There are 7 hidden switches. A switch that is on adds its own fixed numbers to the row, and there is some noise. The rows also spread widely along 8 directions, which tell nothing about the answers.
Some rows, each with its switches (1 for on, 0 for off) after it:
[ 1.51 -0.16 -2.96 -2.81 -1.44 -1.39 -4.45 -0.71  3.57  1.69  0.50  2.43
  1.68 -1.65  2.75 -4.09  2.98 -2.05 -0.07 -1.08  0.62 -1.08  1.80  3.96
  1.88  2.62 -4.97 -2.53  0.03  2.74 -0.06 -1.38 -2.35 -1.71  0.66  2.36
  0.08  2.03]	0 0 1 0 0 1 0
[ 3.25  1.00 -0.99  4.41  1.46 -0.89 -4.36  3.37  0.49  0.66 -1.03 -0.45
 -4.50  2.87  6.34 -2.31 -0.66 -0.89 -0.03 -0.90  1.35  1.44  1.31  5.25
  0.16 -0.10 -1.85  0.86  1.03  2.35  2.41 -1.05 -0.65  1.35  0.13 -2.61
 -1.19  1.29]	1 0 0 0 0 1 0
[ 1.67 -1.20 -0.34  2.43 -0.09 -2.81  0.76  1.91  0.05  0.56  0.70 -2.70
  0.49  1.27 -3.69  1.61  1.16 -2.56  3.22 -0.62  2.67 -2.26 -1.23  1.35
  3.62 -1.98  0.20 -2.05  2.84  6.71  1.82  0.05  3.68 -1.20 -0.89 -1.21
 -2.93 -4.11]	0 1 0 0 1 1 1
[ 1.80  2.78 -1.28  1.99  1.34  0.57  0.50  0.17 -0.23 -2.03 -3.01  1.35
 -1.22  0.81  0.05  0.24 -0.48 -1.95 -0.80  0.01  0.40  1.07  0.92  0.80
 -2.01 -1.05  1.64 -0.17  1.42  0.75  1.35  1.33 -0.96  0.91  1.42 -2.51
 -1.44  1.04]	0 0 0 1 1 1 1
[ 3.68  0.64 -2.09 -0.70  0.13 -1.08 -5.38  0.89  1.72  1.09  0.81  1.55
 -0.33 -1.11  2.81 -4.20  2.41 -2.28 -1.90 -1.14  1.96  0.79 -0.86  3.09
  1.03  0.92 -3.14 -1.79  1.25  2.20 -0.28  1.23 -0.26 -1.29  1.90  2.40
 -1.66  2.37]	1 0 1 1 0 1 0
[-1.17 -3.18 -3.59 -1.08  1.19  1.52  0.12 -0.16 -1.78  1.16  2.44 -0.70
  2.76 -1.66 -1.04  0.91  2.99 -3.46 -0.91  0.69  1.81 -2.06 -2.55  1.99
  0.62 -0.94 -2.37 -2.16  0.97  3.68  2.58 -0.40  1.90 -2.17  0.19  0.62
 -3.42 -3.43]	1 0 1 0 0 0 0
[ 2.85  2.66 -3.21 -2.54 -0.86 -0.50 -2.21 -1.58  2.84 -0.44  0.13  1.71
  0.51 -1.38  1.52 -3.61  1.36 -0.73 -2.17 -0.04 -0.23  2.26 -0.02  0.98
 -1.20  0.24  0.56 -0.57  1.36 -0.80 -2.58  0.64 -2.74  0.06  2.83  2.94
 -1.58  3.58]	0 1 1 1 0 1 1
[ 2.84  0.31 -2.60 -0.75 -0.88 -1.30 -1.65 -0.71 -0.42  1.17  1.08 -1.44
 -0.71 -1.66  0.31 -2.23  1.73 -2.70 -0.91 -0.52  0.82  1.14 -0.41  1.24
  0.29 -0.59  2.85 -0.67  1.48  2.62 -1.06  1.32 -0.52  0.18  2.49  2.65
 -2.67  1.48]	0 0 1 0 0 1 1
[ 1.23  0.46 -0.66  0.07  0.21 -1.59 -0.99 -0.35 -0.61 -0.41 -3.97  2.14
  0.13 -0.50 -2.32  0.13  2.79 -3.74 -0.56 -1.65  0.36 -0.71  1.38  1.90
 -0.65  1.22 -1.06 -3.74 -0.24  3.76  4.73  1.97  1.12 -1.07  1.98 -4.25
 -0.77 -0.08]	0 0 0 0 1 0 0
[ 0.47  0.21 -1.02 -3.76  0.44  0.31  1.18  2.43  1.96 -1.65 -0.78  0.68
  0.14  4.37 -3.15 -1.31 -0.69  1.27  2.24  1.09  1.09  0.74  1.24 -0.26
 -3.11 -1.20 -0.31 -0.59  3.66  0.13  0.03 -0.44 -0.94 -0.34  0.40 -1.29
 -1.19 -0.55]	1 1 0 0 1 1 0
[ 2.54  1.99 -2.57  2.49  2.14  1.38 -2.49  0.26  0.03 -0.90 -1.31  1.56
 -1.95  0.81  4.25 -1.30  0.03 -2.82 -2.30 -0.19  1.87  1.65  0.43  3.14
 -1.51 -0.88 -0.38 -0.28  0.78  0.50  1.28  1.11 -0.96  0.65  2.32 -1.06
 -1.70  2.14]	1 0 0 1 1 1 1
[-0.83  0.53 -3.10  1.94  0.00  1.93  1.40 -1.12  1.54 -0.49  0.67  0.40
  2.71  0.39  0.55  1.12 -0.67 -0.68  2.26  1.44  0.59 -2.28  1.11  1.66
  1.78 -0.74 -3.21 -0.35  1.07  1.94  0.87 -1.65 -1.68  0.15 -2.38  0.26
 -0.19 -2.73]	0 0 0 1 1 0 0
[ 1.30  2.46 -3.44 -0.06  0.99  2.04 -1.48 -1.83  1.14 -1.19 -1.09  2.61
  0.26 -0.66  3.20 -1.48  0.86 -1.55 -3.06 -0.31  0.16  1.92 -0.05  1.90
 -2.14 -0.26 -1.93 -0.96  1.22 -1.35  1.43 -0.09 -2.53  0.56  1.49 -0.76
 -1.14  1.52]	0 1 1 1 1 0 0
[ 2.91  1.34 -1.89 -0.53  0.01 -1.48 -2.81 -1.96  0.05 -1.52 -2.12  2.82
  0.47 -3.48 -0.78 -2.54  2.54 -4.01 -3.34 -1.27  0.42  0.98 -0.15  2.03
  0.05  1.48 -0.08 -3.28  0.23  2.10  0.03  2.17 -0.23 -0.53  2.99  1.02
 -2.17  1.63]	1 0 1 1 0 1 1
[ 1.37  0.38 -2.62  0.50  0.73  0.28 -2.26 -2.40 -0.63 -2.19 -2.71  2.82
 -0.24 -2.46  1.56 -1.69  1.68 -3.87 -3.51 -0.78 -0.53  1.03  1.21  2.91
 -1.16  1.79 -0.71 -2.61 -0.88  1.16  2.35 -0.35 -1.52 -0.21  2.02 -1.17
 -1.45  0.92]	1 0 1 0 0 1 0
[ 0.26  0.79 -0.28 -0.48  1.37 -0.36  2.99  1.11 -2.63 -1.69  0.74 -0.52
  1.08 -0.96 -3.74 -0.59 -0.49 -1.06 -1.28  0.03  0.45  0.37 -2.60 -1.23
 -1.89 -2.86  1.14  0.38  3.22  1.20 -0.20 -0.27  1.12 -1.24  1.20  1.33
 -3.53 -3.18]	0 0 1 0 0 0 1
[ 1.26  1.61 -1.95  6.03  0.05 -0.07 -1.02 -2.05 -0.38 -1.53 -1.12  0.25
 -0.41 -2.22  3.95 -0.54 -0.96 -2.21 -1.22 -0.68 -1.02 -0.26  1.45  4.15
  2.17  0.74 -2.12 -0.59 -0.35  2.16  2.23 -3.07 -2.20  1.84 -2.23 -1.00
 -0.85 -2.40]	0 0 1 0 0 0 0
[ 3.15  3.77 -0.29 -1.07  1.35  0.23 -1.79  0.79  0.52 -2.43 -3.21  2.56
 -2.64  2.05  2.32 -4.16 -1.36 -0.20 -1.98 -1.12 -0.16  3.67  2.10  1.07
 -4.12 -0.09  0.40  0.42  2.91 -1.65  0.43  0.18 -3.36  1.19  2.18 -1.38
 -0.55  3.36]	0 0 1 0 1 1 0
[ 1.76  1.40 -0.91 -1.10 -1.11 -1.95 -1.85 -1.22  0.90 -0.84  0.71  1.53
  2.00 -1.59 -0.10 -2.98  0.75 -2.26  0.48 -1.10  0.87 -1.45  0.99  1.92
  1.88  0.76 -2.18 -2.03  0.99  2.40 -1.12 -0.48 -0.57 -1.61  1.85  3.73
 -0.38 -0.01]	0 0 0 0 1 1 0

New rows, each followed by its switches (1 for on, 0 for off):
[ 2.80  1.99 -1.66  2.61 -0.48 -1.20 -1.54 -3.09 -0.19 -1.91  0.17  0.74
  1.64 -3.28  0.40 -1.82  0.13 -3.38 -1.30 -1.12  0.60 -0.71 -0.39  1.64
  3.19  0.37 -0.04 -2.08  1.41  2.70 -1.19  0.10 -0.60  0.31  0.54  3.70
 -1.76 -1.18]	0 0 1 1 1 1 0
[-0.63 -0.18 -2.13 -4.61  1.42  1.41  0.20  3.13  1.76  1.65  1.11  1.55
  2.05  3.06 -0.99 -0.56  2.12  0.26  0.84  0.69  1.92 -0.25 -1.67  0.37
 -2.52 -2.08 -3.71 -0.51  3.08  0.63  1.62  0.74  0.76 -2.62  1.62 -0.91
 -1.64  0.27]	0 1 0 1 1 0 0
[ 2.50  1.19  0.09  0.62  2.54 -1.21 -3.84  2.91 -1.30  0.27  1.27  1.85
  0.47 -0.58  2.35 -2.25  1.88 -3.47 -2.05 -2.27  3.03 -0.98 -3.41  2.61
  0.39 -1.80 -4.32 -1.13  2.53  2.76  1.58  1.11  3.12 -3.58  3.34  1.40
 -2.53 -0.02]	0 0 0 1 1 1 0
[ 0.95  0.84 -1.87 -3.36 -1.43 -1.52  0.85 -0.36  0.98 -0.62 -0.56  0.56
  0.94 -0.39 -3.67 -0.88  1.42 -0.72  0.45  0.60 -0.29  0.49  0.52 -0.73
 -1.42 -0.47  2.65 -1.13  1.20  0.85 -1.01  0.83 -0.44 -0.52  2.80  1.02
 -1.56  0.86]	0 1 0 0 0 1 1
[ 3.72  2.13  0.27  1.04 -1.46 -3.82 -3.98  2.39  2.41  1.74 -0.36 -0.32
 -1.71  1.34  1.94 -3.95  0.49  0.47  1.53 -1.64  0.81  0.47  1.55  3.11
  1.63  0.64 -1.85 -0.59  1.51  3.25 -0.06  0.12 -0.58  0.47  0.36  0.11
  0.16  1.39]	0 0 0 0 0 0 0
[ 2.55  0.15 -3.77  4.48  0.84  1.45 -1.45  1.63  2.82  0.50  1.37 -2.20
 -2.20  2.40  4.81 -0.48 -0.97  0.09  1.38  1.52  1.45  1.35  0.20  3.84
  1.64 -1.28 -1.10  1.46  2.51  2.14 -0.08 -1.94 -1.95  2.23 -2.83 -0.75
 -2.71 -0.77]	1 1 1 1 0 1 1
[ 3.54  0.52 -2.65  0.99  0.25 -0.89 -4.64  1.41  1.27  2.02  3.48 -1.46
 -1.11  1.04  4.16 -2.67  1.69 -1.86 -0.22 -0.44  3.24  0.49 -1.83  3.37
  2.31 -1.54 -1.42 -0.39  2.21  2.88 -0.76  1.45  0.96 -0.50  2.26  3.18
 -2.46  1.13]	1 1 0 1 1 1 0
[ 3.68  3.78 -0.40  0.49 -0.95 -1.71 -1.87  1.17  2.23 -0.11 -0.12 -0.81
 -2.21  2.55  2.58 -3.61 -2.03  1.67  1.21 -0.73  0.47  2.34  1.51  2.00
 -0.28 -0.95  0.04  0.91  2.54  0.42 -1.43 -0.58 -2.31  1.90  0.67  0.61
  0.13  1.56]	0 1 0 0 1 0 0
[ 3.14  1.03 -3.17  0.93 -0.68  0.23 -2.21 -1.61  1.84 -0.30  2.21 -0.46
  0.86 -0.46  2.41 -3.46 -0.61 -1.22  0.49  0.14  1.54  0.25  0.53  1.98
  2.60  0.07 -0.86 -0.64  2.39  1.85 -2.94  0.35 -2.07  1.14 -0.37  4.56
 -1.76  0.06]	1 0 1 1 1 1 0
[ 2.20  2.39 -0.21 -1.03 -1.12 -2.21 -0.76 -0.86  1.68 -2.02 -1.48  2.29
  2.42 -1.06 -3.05 -2.17  0.32 -1.13  1.09 -0.83  0.38 -1.04  1.15  0.34
  1.13  0.61 -0.68 -2.21  1.66  1.86 -1.37  1.08 -0.38 -0.59  0.93  2.28
 -0.47 -0.03]	0 0 0 1 1 1 0
[ 2.71  0.30  0.72 -2.15  1.49 -2.32 -1.67  3.12 -2.30  0.29 -0.99  0.43
 -1.20  1.51 -2.52 -1.18  2.43 -2.82 -0.96 -1.74  2.22  0.38 -1.91  0.33
 -2.45 -1.99  1.07 -1.32  2.96  3.01  2.74  3.27  3.27 -2.44  4.35 -1.38
 -2.87  0.99]	0 0 0 0 1 1 0
[ 2.68  1.98 -1.18  2.67 -1.79 -2.04 -1.07 -1.35  1.84 -0.73 -1.73 -0.19
 -0.39 -1.04  0.56 -2.12 -0.99 -0.43  1.19 -0.71 -1.04  0.21  2.60  2.48
  2.37  1.58 -0.23 -1.21  0.90  2.50 -0.34 -1.44 -2.58  2.02 -2.05  0.24
  0.12 -0.89]	0 0 1 0 0 0 0
[ 3.91  2.47 -0.81  2.07 -1.29 -1.67 -1.26 -2.04  1.21 -3.19 -3.99  0.50
 -1.72  0.02 -1.17 -2.62 -1.42 -1.38  0.19 -0.66 -0.34  2.23  3.83  1.59
  0.14  2.01  2.68 -2.24  1.48  1.85 -0.24  0.41 -2.42  3.18 -0.37 -0.95
 -0.53  0.33]	1 0 1 0 1 1 0
[ 2.74  2.64 -1.43 -2.06 -2.94 -2.43 -1.05 -3.49  1.45 -0.64 -2.37  1.09
  0.48 -1.80 -2.03 -2.57  0.57 -1.13  0.29 -0.88 -0.68  0.75  3.34  0.37
  0.56  1.58  2.58 -3.02 -0.27  1.62 -1.21  2.18 -2.41  1.43  2.19  1.72
  0.88  2.09]	0 0 0 0 1 0 0
[ 1.53 -0.08 -4.26 -0.96 -1.80 -0.42 -1.64 -3.15  1.84 -0.22  1.51 -0.05
  1.13 -2.72  0.80 -2.50  1.37 -2.05 -0.89  0.53  0.32  0.45  0.71  2.61
  1.97  1.00  0.52 -1.95  0.22  2.01 -2.13 -0.94 -2.12  0.24  1.46  3.96
 -1.85  0.24]	1 1 1 0 0 1 1
[-0.21 -3.68 -5.09  3.67  1.34  2.48 -0.80 -0.89 -1.54  1.48 -1.12 -2.34
 -1.64  0.16  1.42  3.55  3.09 -4.82 -0.47  1.27  1.00 -0.78  0.28  3.63
  0.72  0.16  0.97 -1.80 -0.62  4.93  5.64 -0.03  0.57  1.13 -1.27 -4.74
 -3.30 -1.43]	1 0 1 0 0 1 0
[ 1.68 -0.04 -3.02  2.32  0.99 -0.06 -2.03 -1.04 -2.40  0.04 -1.84  0.78
 -1.00 -2.61  0.58  1.67  3.75 -5.16 -3.13 -0.48 -0.04 -0.06 -1.49  1.86
 -0.56 -0.56  2.04 -1.82 -1.27  2.82  4.06  2.93  1.70 -0.30  3.58 -2.02
 -2.37  1.37]	0 0 0 1 0 1 0
[ 4.08  3.55  0.45  2.89 -0.44 -2.54 -1.60 -1.23  0.23 -3.12 -2.25  0.52
 -1.78 -0.51  0.70 -3.06 -1.98 -1.04 -0.48 -1.60 -0.26  1.67  2.22  1.38
  1.20  0.76  1.59 -0.91  2.59  1.49 -0.93 -0.36 -2.04  2.28  0.14  0.68
 -0.82  0.06]	0 0 1 0 1 1 0
[-0.91 -0.87 -0.74 -0.06  0.65 -0.88  0.41  2.43  0.70  0.26  0.79  0.27
  1.99  1.08 -1.34  0.59  1.49 -0.38  1.55  0.00  0.81 -2.45 -1.27  2.17
  0.88 -1.05 -4.59 -0.99  1.49  3.35  2.66 -2.34  1.68 -2.25 -0.72 -1.82
 -1.52 -3.95]	0 1 0 0 0 0 0
[ 1.73  2.44  0.24 -2.11 -0.40 -2.30 -1.63  0.24  0.14 -2.16 -1.49  3.05
  0.77 -1.20 -1.22 -3.30  0.25 -1.02 -1.25 -1.24 -0.53  0.43  0.54  0.87
 -1.69  0.44 -0.90 -1.14  1.00  0.05 -1.05 -0.24 -0.95 -1.34  3.01  2.00
 -0.29  1.03]	0 0 0 0 0 1 0
[ 0.80 -0.15 -0.66 -0.82  0.53 -0.88 -2.00  1.27  2.14 -1.01  0.11  2.77
  3.63 -0.01 -1.26 -2.08  1.27 -2.07  1.41 -1.02  2.28 -2.96  0.18  2.65
  2.43  0.74 -6.52 -2.98  1.99  3.61  0.19 -0.40  1.29 -2.84 -0.30  1.47
 -0.64 -2.36]	1 0 0 1 1 1 0
[ 1.38 -0.35  1.26  1.81  2.15 -1.50 -0.36  4.08  0.69 -2.57 -3.26  1.46
 -1.01  2.83 -2.12 -0.85 -0.77 -0.53  1.62 -0.74  0.71 -0.34  1.33  2.39
 -0.58  0.49 -3.66 -1.37  3.50  3.42  3.31 -2.00  1.02 -0.64 -2.65 -4.64
 -1.61 -3.23]	1 0 1 0 0 1 0
[ 3.42  1.42 -0.88 -0.17 -1.67 -2.75 -1.38 -1.10  1.95 -0.45  0.03 -0.36
  0.69 -0.78 -1.21 -3.14 -0.24 -1.63  1.49 -1.12  1.23  0.09  1.62  1.20
  2.36  0.80  0.28 -2.05  2.64  3.58 -1.76  0.28 -1.03  0.22  0.08  2.95
 -1.22 -0.35]	0 0 1 0 1 1 1
[-0.87 -0.71 -4.83  1.07 -1.70  1.68  1.56 -1.46  2.98  0.05  0.68 -1.76
  1.17  1.10  0.62  1.20 -0.73  1.31  3.47  2.77 -0.59 -0.99  2.91  2.62
  1.74  0.22 -0.75 -0.28 -0.32  1.99  0.27 -3.30 -3.34  2.23 -3.31 -0.48
 -0.15 -2.09]	1 1 0 0 0 0 0
[ 4.74  2.31 -0.85  1.32  0.19 -1.38 -4.95  2.22  1.58  1.01  0.54 -0.96
 -3.58  2.89  5.12 -4.74 -1.05 -0.37  0.69 -1.16  2.33  2.29  1.61  3.59
  0.76 -0.33 -0.72  0.42  2.47  2.06 -0.93  0.53 -1.45  0.98  1.44  1.32
 -0.58  2.87]	1 0 0 0 1 1 0
[ 0.99 -0.85 -3.19 -5.53 -0.99  0.23 -0.37  0.43  0.83  0.92 -0.22  0.14
  0.21  1.22 -2.82 -1.58  2.02 -0.45  0.45  1.39  0.40  1.08  1.27 -0.38
 -3.13 -0.18  3.07 -1.27  1.06  0.48 -0.76  2.22 -1.04 -0.16  3.16  1.12
 -1.26  3.06]	1 0 0 0 0 1 0
[ 4.07 -0.48 -2.44  2.70 -0.97 -1.35 -2.85  0.26  0.44  1.84  1.65 -3.16
 -0.89  0.57  0.73 -0.73  1.20 -2.42  1.55 -0.01  3.05 -0.43 -0.61  2.08
  3.67 -1.15  1.97 -1.09  1.88  4.93 -0.37  2.75  1.58  0.96  0.62  2.45
 -2.32  0.15]	1 0 0 1 1 1 0
[ 3.15  1.74  1.67  0.38  1.19 -2.97 -2.40  2.72  0.15 -2.17 -2.12  2.65
  0.33  0.54 -2.76 -2.30  0.76 -1.90  0.18 -2.11  2.05 -0.71 -0.49  1.56
  0.52 -0.07 -3.11 -2.61  3.02  3.30  1.16  1.67  2.83 -1.96  1.50 -0.58
 -1.47 -1.33]	1 0 0 1 1 1 0
[ 0.47 -0.64 -4.99 -2.92 -0.13  2.42 -0.90 -1.09  0.77  1.12  1.87 -0.14
  1.56  0.65  0.42 -0.82  1.70 -1.82  0.34  1.72  1.65 -0.25 -0.11  0.75
 -0.59 -1.20  0.75 -0.33  1.27  0.88 -0.93  2.16 -1.00 -0.35  2.24  2.96
 -2.06  2.01]	1 0 0 1 1 1 0
[ 0.54  0.67 -2.01 -0.11  2.07  2.06  2.01  1.25 -1.21 -1.54  0.33  0.18
  0.69  1.74 -1.31  0.19 -0.74 -1.32  0.00  1.63  1.92  0.33 -1.38 -0.01
 -2.50 -2.96  1.00  0.65  3.11  0.56 -0.46  1.13  0.41 -0.58  1.55  0.51
 -3.12 -0.93]	1 0 0 1 1 1 1
[ 0.90 -0.54 -4.88  3.45 -1.04  1.81  1.36 -2.65  1.24 -1.09  0.10 -2.62
  0.19  0.89 -0.11  2.69 -0.64 -1.35  2.51  2.64  0.47 -0.29  1.61  1.41
  2.52 -0.96  3.04 -0.41  0.76  2.38  0.16 -0.14 -1.46  3.32 -2.30 -0.28
 -1.71 -1.84]	1 1 0 1 1 1 0
[ 0.75 -2.76 -4.69 -0.68  1.23  1.98  0.20 -1.08 -1.04  0.77  0.39 -1.29
  0.72  0.02 -2.61  2.83  3.78 -4.36 -0.86  1.13  2.21 -0.47 -2.00  0.67
  0.05 -1.19  1.65 -2.50  1.53  3.73  3.47  2.49  2.27 -0.40  0.91 -1.94
 -4.34 -1.10]	1 1 1 1 1 1 0
[ 1.45  1.43 -2.61  2.44 -0.25  0.87  1.94 -0.45 -1.56 -1.24 -1.25 -2.21
 -2.25  1.07 -0.39  0.47 -1.95  0.51  0.45  1.99 -1.06  2.14  1.45  0.31
 -1.92 -1.81  4.87  1.22  1.04  0.08 -0.12  0.36 -1.95  3.77 -0.23 -1.07
 -1.43 -0.28]	1 0 0 0 0 0 0
